The same things were measured in two ways. Each way mixes the same 12 hidden numbers, adds some noise and spreads widely along 7 directions of its own, which tell nothing about the thing.
Some things both ways: the first way, then the second way.
[ -1   0  -1  -5   8 -12 -25 -12  -6  -6 -20 -12 -15 -14  18 -41 -16  -9
 -27  39 -19  18]
[-22 -22   4 -11  14 -10   5  33 -16   4 -26 -16   7  28 -10 -16  30   9
  10  23  15  19  -6   0  11]

[  4   9   9  -3 -16 -15  16   2   9   2 -14  28  -6 -11   0   6   1  16
   2 -24  17   1]
[ 15   5 -12   6  14 -35   5   2 -15   4  -9 -15  -2  20  -5  -7  10  19
  -5  22   4  16  -1   3   4]

[  9  30 -15 -11   7 -11 -22  -8  19 -21 -14   2 -15 -28   1 -12 -29  -9
 -38  16  22  16]
[  2  -2  -7   6  19   1  -5   3 -10   3 -11  -9  -9  11   0  -7   9  -7
   9  19  -5   4   7  -4  13]

[ 14  -5   5   7  -7 -28  20   6 -14  12 -18  10 -17  -4  12  -6  -3  16
  24 -28 -23  27]
[ -4 -37  14  -1  14  21  -1  -8  47  -3 -18  -6  -8  21   2  13  14 -19
  17 -23  -6  -6  11 -11  12]

[ -1   1  -6   0  23 -15  -5  10  14  10  10  15 -10 -22  -5 -16  -2 -11
   2   2   7   8]
[-20 -24  14 -23   9  -7   8  26   5  23   4   0  -4  35   5  -3  21  -5
  24   6   4  22   8 -16  21]

[  3 -18   9  -4  -5  16 -14   5 -33 -11  -1 -26  -4   0 -16 -23  12 -11
   3   6 -21   5]
[-12 -15  35  -3  -3   9  -2   0 -27  22 -26 -19   2 -12  -2 -10  13   8
  35  37   6  19 -23  29  -3]

[  3   4 -40  11  13  19 -27  33  16   1  -2  39 -13  17 -20 -35  21 -23
 -15  27  29  26]
[ -1 -14   3  11   1  -7  10  21   8  20 -24 -11   8  18  -5  -2  15   0
  15  -2  11  16 -21  12   4]

[-21  28 -19  14   7  -6  16 -11  14   5 -12 -15   7  11  17  25 -22  -4
 -19  -6   3  11]
[ -1  -7   9  -7  20  25  -3 -13 -37  12 -37   9   1  -4 -14  17  -9  -2
   5  27  14   7  -2   6  -3]

[  2  -1  14  -8   4 -24  -3 -26   8   8  11  -1  13  -8  -4  25 -15  18
  10 -18 -18 -15]
[-12  -5 -12 -21  -2   9  -9  19 -31  39  -3   3  -4   7  15 -19  -2  -8
  17  15  -8  21   0   7  -5]

[ 14   6 -17   3 -21  32 -21  18  11  -3  -7   4  -5  19 -13  -7   6   5
   0  34  12  19]
[ 37  12 -19  26  21  -5  23  -5  10  15 -28  -5  -1  16 -21  11   0  11
  -7  22  10  -5 -11   4  -3]

[-30  19 -43  17  13  11  14   9 -30  13   5  -9 -12  13 -19  -6  19 -35
  -7 -11  26  -3]
[-30 -40  38 -28  -1 -11 -18  29 -28  27   7 -11   0  -8  18 -10 -10 -23
  28   3 -21  39 -17  -4   8]

[ -4  16 -25  31  16  -1  23  -9  30   3 -10   3 -13  -8  43   1 -13  -7
  -9   8  -1  24]
[  5   5  -2 -15 -11  -3   2   3 -33   2   4  -7  -1   6   4   7   7   4
  -1   2   1  19   8   2  16]

[  8 -13   7  -2 -11  -7   3   9 -22   2   0  -9 -12  -9   3 -19   0  -2
  13  -4 -18   7]
[-16 -11  12 -11   6  23  -8  -4 -18  -5  -7 -22  -4   0  -7  14  -1 -10
  19   0  -8  -7   6   5  -4]

[ 21  -3  19 -19 -15 -17 -12   5  -2   1   3   8  -8 -25  -3 -10 -18  17
   7  15   3  -3]
[ 13 -22  -7  14  27 -17 -13 -12  37  -4 -10  -1 -16  15  18  -7   6   2
   0   0 -27  11  21 -17  15]

[-25  33 -26  25  17 -22  17  -8  -4   5   8   2  -9 -22  15  -5   4 -31
 -14 -24  27  10]
[ 11   0 -33   3   4 -12  -1   3 -18  24 -13 -15  -8  13  16   0  -5  -8
   4  -4   6  -9  18  13 -34]

[-26  -6 -10 -11  30   7  -3   1   5  -1  16   3 -10 -34 -12 -24  -9 -20
 -14  -6   7 -19]
[ -7 -16 -17 -26   2  10  -9   2 -16   4  -2   6  -5  10  10 -15  15  -8
  14  13 -15  31   7  14  11]

[ 12  12   7 -11 -24  23 -16  -1 -15 -29 -13 -15  -9 -13 -29 -10  17  -5
 -20 -10  20   8]
[  4 -27 -21  -8  26  -1  -1  -6 -18   1 -30  -2   8   9  -6  15  -4 -11
  -7   2  19   8   7  23 -31]

[  4 -25   7 -18   5 -11   0   4   1  -4   6   4   4   2 -30 -21  -2   2
  14   4 -12 -20]
[-15  13   2  -1  -1  -1 -16  12 -19  33  17 -42  -5   5  -3 -21  14   4
  25  26 -10   6 -24   3  -8]

[ -5   3   3  -4  -2 -13   9   6 -11  11  -1  -4  -2  -1   5  -7 -11   6
   7  -6  -7   6]
[ 10 -22  -1  -3  16  15  -3 -22 -10   7 -49  10   0   4  -5  11  -2   1
  15  26  10   9  -1  30 -18]

[ 41 -19  35  -9 -14  21 -34 -19   2 -10  -5 -12   0  -9  15  -4 -17  26
 -10  54 -23   6]
[ 14  -3  -7  -7   3 -12   8  11   6   5 -20   5  -5  17   1   5  -2  13
 -15  -3  -7  21   0   2   7]

[-10  19 -16  12  14 -22  14  10  41   7  -8  27   5  -3   9  24   1  -2
 -15  -9  24   3]
[  3  11  -1  16  28 -16   6  16   7  15  11 -20   0  29  -8  12   7   2
  -1   3  14  -8  13 -20  10]

[-16 -37  26  -4  -7  38  -2   2 -22   3   0 -26   0  -8 -30  -7  29 -11
  -5 -11 -20 -22]
[  7  16 -21  -8   1 -28  -1  -1 -51  25   0 -10  10   8  -4 -11 -10  14
  -8   8  13  28 -19  31 -13]

[ 21  11  17 -11  -8 -12  -4 -20 -40 -25  -5 -12   0 -11 -16  -8   3   2
  -9   0  16  -1]
[ 19 -12  -5   5   8  -9 -28 -11 -29   4 -16 -10  11  -5   2   6 -27  -3
  -5  16  -5   5   3  10 -14]

[ 30  32 -51  26 -16  -4 -10   2  18  -4   3   5 -13  25  18 -19  -6  -6
  18  55  13  36]
[  1  13   7   9 -10 -13 -19  14 -54  16  17 -21   4  -4  -2 -11  -1  10
  14  34 -24  18  -5 -34  37]

[-15 -30  36 -25  21  26  20 -19  25   0   6 -20  21  -2  -3  45 -19  13
  -8 -12 -19 -44]
[  4 -23  -2  -8  12  -8 -10 -11   4  23 -24  15 -11  -4  21  11   4 -10
   0  -3   4  38  -5  21 -19]

[-19  -9  14  -7  10  25  -5   8  39   7  26   4  23   4   6  -1  -3  -1
   3  39   6 -21]
[ -2  -3  -6  -9   5 -15 -24   6 -33   5 -11   3   4  12   6  -9  -8  12
  -7  16 -10  28   4  -6  14]

[  4  -3   3  -1 -11  25 -17  11   7  -6  14  19   5  -1  -4  -4  15   1
  11  20  18  -4]
[ -2 -27  24   3   7  11   7  20  15  -8 -11 -24   1   7  -6  10   1  -8
  15  -3 -17  -9  10 -16  16]

[-33  -7  15  -7  27  23  21 -24  11   2  16 -34  15  -9 -12   5  -5  -6
 -16   3  -1 -37]
[ -9 -18   2 -26   3   2 -25   1   1  20  -4  -2  -5  17   7 -20  -5  -2
  12  10 -19  25 -13   8   1]

[ -9 -15   5  -9  18 -20  19  29 -17  20  16  20   2  -3  -1  -8   6   8
  16 -23   1 -13]
[ -2 -22  21  -9  11  18 -22  -8  18 -10 -13   8  -1   8   5  12  -5  -9
  19   9 -17  16   9  18  16]

[-18  -7  15   4  -4  30  -8  -5  -5   4  17  -9   4 -22   6  10  -2 -18
  -1  10   5 -12]
[  7 -36   4  -1  12 -15  14 -16 -24   4 -47  15  -3  -5  10  11   2  14
   2  10   3  28  16   4  -5]

[-21   9 -21   9  -3   8   7  13 -11  14  11  14   0  10 -16  -8  20  -9
   1 -17  21 -11]
[-10 -20 -26 -22  18   5 -19  11  -7   0  -7  11   2  18   3  -2 -10  -8
 -12  -8 -20  25   6  -2   2]

[  7  10 -16  11   0  22  -5 -20  35 -11  -6 -15   1   3 -11  26   5   2
 -21  10   4  -7]
[ -4 -22  -2   7  13   6   3   7  29  24  -4 -13  -1  12   5  -4  11 -12
  19 -11  -5   7  -6   7  -4]

[ 13  13  10   7 -15   4  -2 -16  -9  -9  -1  -8   6   9   7  -1   7  13
  10   8   1  17]
[ 16  -1 -13  -4   3  -1   4  15 -17  19 -27  -8   5  20  -8   1  -5   6
  -1  23   9  -1  -2   5 -12]

Other things, the second way, with their names:
k_837: [ 12  -9  12   4   8  11 -13 -19 -23  -6 -15  -1   0  -5   4   9 -16  -9
  11  11  -9   0  16   5  15]
k_138: [  5   1 -13  -1  16 -19  -2   3  -1  10  -5   4  -9  14  13  -4  10   9
   0  13  -4  28  12  14   3]
k_567: [  3  -8  -3  12  -3  -1 -16  -7  -2  12 -38  -7   7  12   5  -5  12  13
  11  10  12  11  -6  25  -8]
k_303: [  1 -12   4 -14   4 -10  -6  -3 -25   2 -19 -28   2  12 -11  15  -6  -1
  -3   0  18  -3  -8  10 -26]
k_546: [ -1  16 -16   4   1 -34  -5  27 -24  38   9 -23 -10   3  18  -6   6   8
  -4  10   0  22  -7   4 -23]
k_905: [ -5   5   1   6  10 -10   7   3  -4  18   0  -6 -15  14   2  -1  11   1
  -2 -14  -5  13  -3 -32  28]
k_13: [-14  11 -29 -39   8   8   6  21 -20   1  -4 -12  -8  32 -13  -2  10   2
  -2   8   4   7  -1  28 -17]
k_248: [ -2 -15   3 -12   7  -1  -4   2  -8  23  -4 -11  -5  -2  12   3   2 -11
   6  -2   5  16  -4  20 -20]
k_575: [-31 -30  42 -44   3  34  -2   1 -20   6 -13 -14   5  -4 -18  27 -18  -3
  12 -10  -1   5 -12  12 -16]
k_596: [  6 -14 -13  -4   8 -15  -4  22 -10  15 -20 -14   8   3  13  -7 -18  -3
  -5  -3   2   9   1  43 -37]
k_293: [ 10 -32  -7 -11  28  -7   1 -21 -16  -3 -19   6   5   3  -6  14   0  -5
  -5  13   8  25   6  10  -8]
k_678: [  7 -27   6  -5  21 -12  11  16  44  21  -8 -10 -10  18  15  -4  13  -4
   8   5  -1  10  11  13 -16]
k_438: [ 12   0 -12  13  -4  -2   8   2 -22  20  -5 -10  -9 -14  13  11   3 -15
   3 -12  -3  10   1  -1  -4]
k_590: [ -2  -3 -21 -15   5   5 -10  21 -10  20 -20   9  -9  27   6  -9  -1  -9
   3   9  -6  12   1  -4   3]
k_700: [ -2 -13  -8  -8  -5 -14  10  15 -34  14 -13 -12   5  -5   7  -1   2   0
   2  -5   5  26  -8  28 -16]
k_635: [ 15  -2  -2   4  17   1   3   1 -11  -5 -12  -8   4  16 -25  11 -14  -2
  -9   5  -6  -2  -8 -21  22]
k_857: [  0 -25  20  -7   8  -5  -9  13   6 -13 -19  -1  -8  16   0   7 -16 -14
   2 -12 -28   7   2 -33  35]
k_50: [ 17  -8  -2  38   9 -18   2 -16  18   7 -34  -5 -11  -6  18  -8   0   1
  14 -11 -14  12  -7  27  -2]
k_664: [ 16   2   3  -1 -10 -19   7  29 -24  42  -7 -27  -3  -4  11  -7  -7 -10
  18  23   6   9 -20  31 -32]
k_750: [  0  30 -32 -14   6  17 -21  -4 -69  14  12  -4  10  -9  -4  13  -1   2
 -14  27  19  19   8  32 -18]
k_571: [  7   0  -5  15   8   2 -18  -6  10  11 -20  -6  -7   7  14  -2  -2  -5
   7  -3  -3   2   2  19  -7]
k_115: [ -4 -25  12  -6   3 -34 -17   6 -14  10   2 -23   9  -4  24 -19  -8  -1
   2 -10  -1  30  -4  35 -14]
k_683: [ -5 -11   5 -26  11  -2  -4  17 -38  19  22  -8   2 -10  -1  -5  -7  -9
  -7  17 -14  34  -9 -11  11]
k_834: [ 17 -15  -1  19  16   6  -6 -20  -5   7 -42   1   0   0   2  16   4  -4
   7  16  18   1   7  13 -11]
k_808: [  6  15  -8 -11  14   9   2  -2 -24   3   3  -8   1  19 -26  15 -13   1
 -10   4  -1   0  -7 -15  16]
k_694: [-40 -28  12 -26  12  32   1  29 -34   3 -13 -21   7   1 -11  18   1 -15
  11  -6   6  -6  12  -7 -12]
k_819: [ -6   0   1  12   2   5 -18  -1 -36  -1 -11  -9   7  -5   7   9  -3  -1
  14   8   1   7  15  16   4]
k_880: [-17   3 -10 -24   8  33   0   2 -51  32 -16  -9  -3  -6  -8  19  -3  -7
   3  11  20   0  -2  13 -36]
k_594: [  4  -6   6  -9  -2  16 -37 -26  -8  11  -9  -9  -5  -8  12  -2 -33 -13
   8 -13 -19   1  -9  27 -17]
k_152: [ 12  14  10   7   2  -7 -13  -7 -41  25 -14  -7   3   5  -6  12 -10   8
   0  22  18   7  -8 -11   4]
k_732: [ 14 -24   9  -4   9   7  15  14   4   4 -20 -17   2  -2  -9  -1  -5 -10
   5   7  -9   3 -11  14  -5]
k_647: [ -8 -22  26  -2   0  -2 -12   3   5  11  -4 -26  -4 -14  16 -14   7   1
  11  -1 -15  17  -8  12  -2]
k_565: [ -6 -26  11 -10  -1  -3 -18 -11 -52   3 -40  -9  18  -8  -7   3 -11   3
   7  14  14  22 -18  28 -17]
k_327: [-15  11  18   2  13  16  -2  23 -15  17   5 -16   7   6 -16   9  -8 -11
  26  16   1   6 -20  27   4]
k_776: [ 10 -28   7   4  19  -5   4  -9 -10   7 -34  -1  12  10 -11 -13  -3  12
  11  28   2  14  -8  12   7]
k_663: [  2 -21  16   9   7  13 -17 -14 -13  -5 -31  -2  12 -10  -4   3  -7  -3
  10   6   0  16 -11  24   8]
k_996: [ 12  21  -1  11  13 -22 -10   6 -20  20  -7 -12  10  24 -17   7  -8  19
   1  33  16  10 -15  12  -2]
k_336: [ 19 -20 -13  22   7 -40  12  17  31  23 -23 -11 -18   9  27 -17  29   9
   7  11 -12  25   3  -4  -6]
k_963: [ -2  -1  17  17  -6  -1  -5  28 -28 -16  -7 -10  11  14 -12  -5   3  -7
  21  14 -16  12  -4 -24  65]
k_795: [  7   2  -9  22  20   5  20   9   0  12 -25 -17  -1  20 -19  11  10   3
   8  10  12 -18   3 -14   2]
k_874: [ -7 -16   2 -14  14   9  -2   0  -1  14 -12  -7 -10   9   0   0   8  -9
  16  12  -5  11  -4   5  -6]
k_385: [-16 -16  -4 -16  22  -3  -6  11   4   7  -3  10  -9  20   9  -9  24   1
  10  16  -9  37   9   2  19]
k_34: [  3   4  22  12  13 -10  15   1  -2  21  -8 -28 -20  -8   0  -2  18  17
  16  32 -10   6  -7  -9   1]
k_534: [ 31  28 -17   8  -2  -4  -8  -9 -60  19  10 -16  11 -11 -10   4 -22   6
 -10  29   3   4  -6   4  -1]
k_639: [  7   3   5  12   3  -7  -7  -5 -20  25 -12 -13  -9  -6   6  14  -5  -7
   8   2   4   7  -9  -1 -10]
k_479: [-11   3   7  -6  14 -13  -9  12 -16  31  -8 -12  -6   7   1  11 -10   3
  -9  -5   8  12 -13  -6 -19]
k_748: [ -1  -6   0  -9  -8  -6 -24   1 -57  10  -1  -7   7 -15   9 -11  -5  -5
   7  20  -9  34  -9  13   9]
k_550: [ 35  -3   5  15   9 -25  21  21  -8  24 -18 -12  -2 -10   6  13 -11   0
  -6  22   7  11  -3  16 -21]
k_815: [ 11  12  21  -3   2 -14  -8 -12 -36  20 -10  -6  -1  -4  -7  10 -14  17
   4  31   3  23 -18  12   0]
k_881: [ 19 -11  17   8 -15   2 -13   2   7   4  -6 -21   5  -1  11 -28 -14  -7
  29   7 -28   2 -10  32  16]
k_799: [ 11  -6   6  10  33  12  17  -4  27   7 -20   8  -3   9 -14  28  12   3
   2  19  13  13   1  18  -2]
k_144: [ -1   4 -20  -2   3 -21  11  23 -23  38  -1 -11  -8   9  12 -17   5   7
  -5   1  -4  19  -4 -12  -5]
k_129: [  9   0 -17  -3  22 -35  -2  13  12  22   0  -1 -20  17  19  15  -9  -2
 -33 -26  -3  16  12 -26 -13]
k_299: [  1  21   2   8   7   9 -20 -16 -34   8 -18  -2   5   0 -15  17 -26   8
   7  14  -3   6 -16  26  -5]
k_818: [ 19  15  -7  17  -6  -9 -17 -19 -25  18 -21 -17  -7 -10   5   2 -19   2
   0   0  -5   1 -19  17 -17]
k_202: [ -3 -21 -13 -15  22  15  11  -2 -11  15 -28   9   6   6 -11   2   5  -7
  -2   5  18  24 -14  30 -15]
k_398: [ -2  -8   0 -24   0  -9  -1  23  -8  30   7 -13   0  23  -1 -28   8   5
  10  22  -9  25 -16  -4  11]
k_608: [ 24   5 -14  14  10 -14  -5  -3   6  21  -8  -6 -10   3  16   0   7  -5
   1  14   4  14   3  19 -13]

Some of these things the first way, each followed by its name:
[  2 -18  18 -14   1  -9  -6  13  -7   9   8   8  -2 -19  -2  -2  -2   8
   1  -9 -10 -15]	k_138
[  5  -8   5  -9  18   6 -21 -14  29 -19   8 -17  13  -9  -6  -2 -29 -10
 -19  34 -10  -7]	k_880
[-13   3  -1  -1  15  -4   3  -2  -9  -4  -4  -1 -14 -29   0 -30  -3 -10
 -31 -16   7  -1]	k_13
[  1  13 -31   3  20 -24 -13   8  28  12  -5  29 -15  -6  -6 -44 -28   1
  -7  52  12  20]	k_398
[ -1  18   7  -1  -1   5  -5 -22 -13  -9   2 -19   3  -3  -1   7   3   0
 -10 -21   2   8]	k_590
[ -1  -5  17  12   9 -12  19 -19   1  -3  -4  -6  10   5  21   6   9   5
  -2 -16 -16   4]	k_567
[ -8   2 -34   9   6 -12  -4   8  10  21 -32   0 -22  11   8 -18 -28   3
 -20  27 -23  19]	k_202
[  7 -21  24 -10  -1 -51  16   8 -20  26 -11  20   1   2  16   4 -11  28
  23 -35 -36   2]	k_571
[  7  -7  11 -14 -10  29 -10 -11  -5 -25   1 -14   1  -5 -22   1  10  -2
  -3  -6   3 -10]	k_748
[  1   7 -10  -3  21 -12 -17   4   3   5   4  23 -13 -26  -3 -28  -6  -1
 -20  27  19   3]	k_881
[ -4  19 -17   8  -2  17  -4  -9 -11  -4  -5  -3   0  13  14  22  -2   0
 -16  25  18  -3]	k_550
[ 26 -10  -9  -3  -7   0 -18  19 -22  -4 -13  -7 -12   7  -7  -4   1   9
 -12  11 -13  11]	k_799
[-12  12 -16  11  21   6  15 -12  19   1  -7  -4  -1   5  15   3 -22 -16
 -28  21  13   1]	k_818
[ 24  12 -13  21 -18 -24  23   9 -30  13 -20  -2 -12  21  11   0   0  13
  15  -7  -5  30]	k_815
[ 12  18 -30   9  -6  -6 -29  24  19   0  -3  36 -10   4  -4 -24  -2 -11
  -3  28  24  32]	k_795
[  5  -4   0 -20   6  -7 -23 -10 -24  -5 -17  19 -15 -17 -13 -18 -21   7
 -20  22   6  -5]	k_732
[ 19   1   2  11  -8   7   2  11  29   0   1  30  11   8 -15   7   2  15
   1  12  25   5]	k_575
[  9 -11  12  -8   8   9  -6   2 -16  -5  10  -8   9   1 -21   9  12  -8
 -22  -9  11 -19]	k_299
[ -8  -1   2  11  -6  -9  23   6 -11  20  -8   9   1  11  14  19  -2   4
   7 -14   0   2]	k_129
[-11  -3  11   9  -1   7  18 -29   3 -10 -13 -14   7  -5   8  27  -1   6
 -18 -12  -6 -19]	k_647
[  7   5   4   1 -14   4   1 -21  -8 -14 -11 -21  -2 -11   7  18 -17  -1
 -12   4  -4  -4]	k_34
[ -4  -4  23   2 -21   5   5 -25  -1 -10   2  -7  20   3   4  39  14  12
  10 -35 -12 -16]	k_694
[ 14   0 -15  -2  -5  -3 -24  38  32  18   8  14  -6   0   7 -32 -13  16
  12  70  -2  15]	k_678
[  8  13  -6  10  10   4   2   3  15 -12  -4  -4   6   9   2  -3  -3 -13
  -5  16  12  27]	k_152
[ -2 -14   3  11 -13  10   2  18  -5   8  16 -11   7  11  17   6  27  -4
  24  -9 -19   1]	k_819
[-14  14 -41  14  22  -4  -5  22   5   5 -11  23 -12   8   2 -27  -1 -24
 -28  21  23  19]	k_663
[ -2  22   0  -1  -3  -3  -1  12  -8 -14   2  18  -4 -27 -16   5  12 -11
  -9 -41  38  11]	k_837
[ -2  12  -3 -21  16  10 -10  -8   2 -28 -10   3 -17 -41 -34 -14 -16 -19
 -43   4  41 -12]	k_293
[ 23  -6 -25  -2  -6  -3 -26  24   5   2  -4  39 -21   0  -5 -18 -13  -5
  14  15   2  25]	k_438
